The first 8 rows are patterns. Each new row is the sum of 2 different patterns, raised or lowered, with some noise. Before adding, each is slid sideways (what falls off one end comes back at the other), maybe read backwards, and multiplied by a number that may be negative. Names go in the order of the patterns.
Some rows, each with the names of its patterns after it:
[  1  -1   5   7  -5   5  -1  -9  -5   0  -2  -4  -2  11   7 -12   5  21
  -2  -1   0  -1   3  24  -6  13   0  11   0   2   2  -3  -2   5  10   2
  -3  -3] -> k848
[-17  -8   3  11  -4   1   1   3  -2  -1  24  15   4 -10   9  -1  -6   0
  -8 -11  -1  18   2  10   9  -9   0  21   4 -10   1   5 -12  18 -17  12
 -11  20] -> k72
[  2   8  24   3  11   0   2  -5  -2   8  -3  -4   7  24  -3 -12   2   0
  -1   2  16  22  -8  -1  13  24  12 -15 -22  -1   1   1 -13   2  -6   4
  -2   4] -> k676
[ -4  -5   0 -20  -2   4   4  -1  -6  -5   2  24  -4   0   6   0   2  -2
 -13   2 -21  -8  -8  14  -5  21   1 -11  -8 -14  -1   3   5   2  -1  -1
  -2  -1] -> k489
[  1   3   4   1  -4  -3  -7  -5   0   0  -2   8  11   3  -1  -3   1   1
  -5 -24  12  -4   6  -8  -7   5  18 -10  -2  -5  -1   9   0  -7  13  10
   2   3] -> k133
[ -5  -3  -1   1  -4  12   0   2   4  -1   7  -5  13   0   7  -2  24   0
  12  -1   1   0  14  -8  20   9 -24  16   8  11  -8  -4   2  -1 -20   1
   7   5] -> k288
[ 21  20   7   2  -4  -1  -4   1 -11  -2   8   3   1   1  -1   1 -22 -11
   2   4  11  -8  11   2  -7  -2  -3  -7   5 -17  -5  -1   3  -2  -2  -2
  18  -3] -> k544
[ -9  20   4  13  14  -2  14  -1   5   4  -1   2 -12  11 -14   5  18 -17
 -24   1  -1  12   0  12   0 -12  -6 -15   1   2   1  -4  -8   6   4   0
 -10  -5] -> k100

New rows. What belongs after each?
[  6  19  20   7  19   2   8   9  -4  -1  -9  15  -6   7  18  -7   1  -4
   5  11  10  21   0 -19   7  -7   8   7  -3   1   2   0   1   3  -7  -1
  -6  20] -> k133 k100
[-20 -39 -17 -11 -12 -18 -20 -27 -14  -9 -12 -28 -14 -15 -15 -14 -14 -32
 -23 -10 -21 -12  -7  -4 -16 -32  -9 -21  -8 -13   3 -22  -9 -13 -19 -13
 -18 -17] -> k848 k489
[ 28  21 -25   5  24 -10   8   1   0   9  12  22  28   0  10  -1  15 -11
  10 -13   3   2  -2  -9 -18  12  21   9  -6  -4  25  15 -18  -2   1  -1
 -18   8] -> k676 k288
[-13  13 -11  11  -2 -10   6  11  -3  18 -10  -3  -6   5  -3  -5  -3  20
 -12 -20   9  -9  -6  -4   0  -5   2 -17 -13 -10 -11 -23   5 -18   0  -8
  -6   0] -> k288 k100
[  4  25  -3  18  -1   2  22  10  21   8   1   3  -7  13  -6   9  19  -5
  -8   4  19  15   2   9   5   0   3  -8 -14  10   5  -4  -1   8  10  15
  -4  18] -> k489 k100
[ -5   2 -15 -17   6  16 -13 -13 -13 -13  21  -1  -1  20   5   8  -1   1
   2   0  -1 -17   2 -22  -5  10 -16 -24   5   5   7  -5   4  -3 -12 -14
 -39   8] -> k133 k100
[-11   1   9 -11  -8   6   5   1   2   6 -10 -19   0  -1  -6   3 -12  -1
  -8   2   3  10 -14  19  -9  28   3  14   0  -2   6  -5 -13  -8   4   1
  -3  -1] -> k72 k544
[ 17  14  12  11   4   9  -4   4  15  12   9  19  21  13  -6   0  12  15
  14 -17  28   7  10   1   2  10  31 -11   7   6  12  17   9   3  34  17
  27  28] -> k133 k544
[ -2  -1   0  -3   3 -14   1   0  -6  14  -8  -1 -17   0  -3   5 -26 -19
 -10  -1  -7  -1 -17   8 -10 -12  36 -12  -4 -24   9 -14  -4   8  23   8
  -8 -10] -> k489 k288
[  9  22  12  -5  18  10 -13  39   4  25  -3  11   5   5 -10   1   8  12
  10   2  -2   2   3  11   8  12   3   7   8 -10   8   2   6  -4  20  15
  18 -10] -> k848 k288
[ -7  -8 -19  -3   6  14 -14  -7   0   8   3  -8 -30 -10  -4  -2 -28 -12
 -25  11 -16 -17  -1 -11  14  -4   3 -16  -6 -29  -9  -5 -10 -21   2   9
 -12 -22] -> k676 k288
[ 13  -7  -7   2  -1 -16  12 -22   7 -16  10 -25 -20  -8   4 -10  -8   0
   4  -8  -9  15   9  -1 -20 -16   0 -15  -2 -22 -23  -4  22 -13   0  -2
 -16   0] -> k72 k133
[ 16   6  11   9  -4   2  18   3  -9   3  -7  -9  19  -8   9  -9  14 -10
  12   2   9   3   3   5   4  -7   3   6  10   0   3   5  13  -1  -6  -9
 -14   1] -> k72 k489
[-29 -21 -11  10   1 -29   3  -1 -21 -16 -17 -18 -13 -34 -16  -9 -15  -8
  -9 -13   2 -17   0   3   4  -6 -18 -17 -14 -11 -20  -2  -6   2 -17  10
 -10 -12] -> k848 k544
[ 2  5  1 20 -7 15 10 23 18 19  2 19 -5  6 35  0 -3 -8 29 19  4 18 39 16
 18 -7 14 25 24  9 22 -7 39 18 11 15 11 21] -> k133 k288
[  9  21  -5   1   9  -6  -8   2   0  16   2  -9  -6   3   0  16 -25  -2
  -1  -8  -8  -2   1   5   4   7   6 -11  -1  11  -5  -4  -1   1   5  20
  -4  13] -> k848 k133
[ -7  -4   3  -6 -13 -11   0 -11  -2   2   0   7 -16  -3   9   9  -5 -11
 -16   9   4  16  -5  13  -7  -8 -25  -5 -10  -2   2   4   8   2   0  17
  -3  -6] -> k489 k133
[ 13  -7  -3 -13   2   5  -6 -29  -2   4  -1  -5   9  -6 -15  -5  -8  -9
  12  17 -18   3   7  -2 -11   7 -13   9 -17  13  -2  10  -5  -3 -11   1
  -1   9] -> k72 k676
[-12   3 -17  -1   7   1  -1   1  -2  -6 -15   3   9  -9 -21   4 -10  -8
 -13   9 -31  -9 -11 -12 -14  -4  -6 -13   0 -16  -8 -16  -5  -9   3  -9
  -2 -10] -> k848 k288
[ -8  17  15   6   1   2  -1   9  -7  12   2 -25   7   4  20   0   5  -2
 -24 -13 -15  10   9  12  -6   8  -1  -8   6  -7  -1   4 -26   1  -3  13
  -1  -2] -> k489 k288
[-1  9 -3  3  9 11 11 30  8  4 -2  3 24 23 -2 10 -5 11  4 11 18  3 22 16
 34 18 11 25  2  7 -1 16 14  8 -7 19  3 19] -> k72 k100
[ -9 -27 -19 -13   3 -20   1  -5  -6  -6  16  -9 -15 -13 -18 -16   6 -15
 -13  -7 -18   0  -6   8 -30   0 -18  -2 -40   5   1  -8 -22 -10 -12  -9
 -14   1] -> k72 k288
[43 14 23 19 12 23 25 26 20  1 29 20 15  5 20 34 33 17 34 26 14 -4  9 24
 14  7 15 38 50 22 11 24 28 20 25 22 31 39] -> k676 k544
[-53 -43  -9   2 -12 -16 -14  -5  -8 -10 -26 -17 -20 -19 -22 -36  -1 -16
 -18 -21 -20  -8 -31 -14  -7 -20 -34  -8 -10  -4 -12 -15 -21 -28 -33  -9
 -30 -25] -> k676 k544
[  3   4  10  14   0  20   0  -9  -8  -3  -4   4 -19  13  12   6 -26  -6
  -2   2  -5  13  19 -10  -6   8  36  17 -18 -31   0  -3  -6 -16  -6 -17
  -1   5] -> k72 k676
[ 17  -5  13  -7  19   4  -6  -3   6   8  -1 -12 -11   2  -3   3  10  -1
   5  -1 -12  -9  -4  -4  -7  -6   2  -3  -8   3  13  -3   1   0   5 -10
  18  -2] -> k848 k133
[ -4  11 -22  -5  -3   4   4 -10  -1 -22 -10 -13  -4  -9   7 -13 -13   1
   6 -10 -26   0  25  -4  16  16   3 -15 -26   5  -3 -12 -33 -15  21  23
   0  -2] -> k676 k544
[-16  16  24   3  30   7  26  15  25  -4  34 -10  14  17  26  16  16   5
   8   7  10  20   6  10  11   9   4  30  16   6 -13   9  15   9   1  -3
  18  21] -> k489 k288
[  5   6 -17  11   9   3   9   2  -2   1  -7   6  15  -1  29  -5  18 -10
  13  -3  -3  13   9 -11   9  12   1  -4  -2 -23 -11  14  -3   5  10   6
  -5  13] -> k72 k544
[ 11  -5   3  -6   7  17 -14  -1  14  -5  18   0  -4   0  -5   3 -12   5
  -6   5  14 -17  23   5   9   1   1  -4   6  -6   4  -5   0  13   4  14
  10 -13] -> k544 k100
[ -8 -10  -9 -17 -32 -18  -5   4  -8  -3 -13  -7 -10 -21   6  -2 -18   0
 -16  -8 -11  -9  -7  -9  10  -3   9   0 -22   9 -25  -6 -10   6  -7   4
 -14 -14] -> k489 k100
[-28 -15 -19   8  -7   1  -6  -8 -12  -1  14   5  -5 -15  11  -5  -2  -6
 -21 -14 -14   7  -7  16  11 -25 -10  19 -11  -5  -7  -2 -18   2 -18  -8
 -13  -2] -> k72 k100
[  3   3   3   4   0   4  -1   2  19 -16  18  -8  -3  -7   2 -14   2   4
 -10  -9   4   5 -12  -6  -7   9  13  -5  16  -8  -4 -22 -18  22   9 -13
   2 -15] -> k848 k100
[ 0  1  5 16 15 18 17  5 19  4 13  3 19 -1 23 -5  7 -1  0  2 20  9  2  6
 23  6  2 -4 -9  0 -4  4 10  3 17  8 -5  5] -> k848 k544
[ 9 -1  9 -1  0 15 -3 15  3 26  0 24 12 26  4  9  3  8 13  4 22 25 32 -3
  4  8  1  6  2 13 27 12  6 26 35 12 -8  2] -> k72 k676
[ -6   6 -11  14  -4  -9  -5 -19  -8  15   3 -15  -4   2  -6   8  -8  -4
  -5 -13  -4  -3 -16   3 -15 -12  -9   3 -11  10   4  -8 -11 -16  -4  -1
  -1   5] -> k848 k489
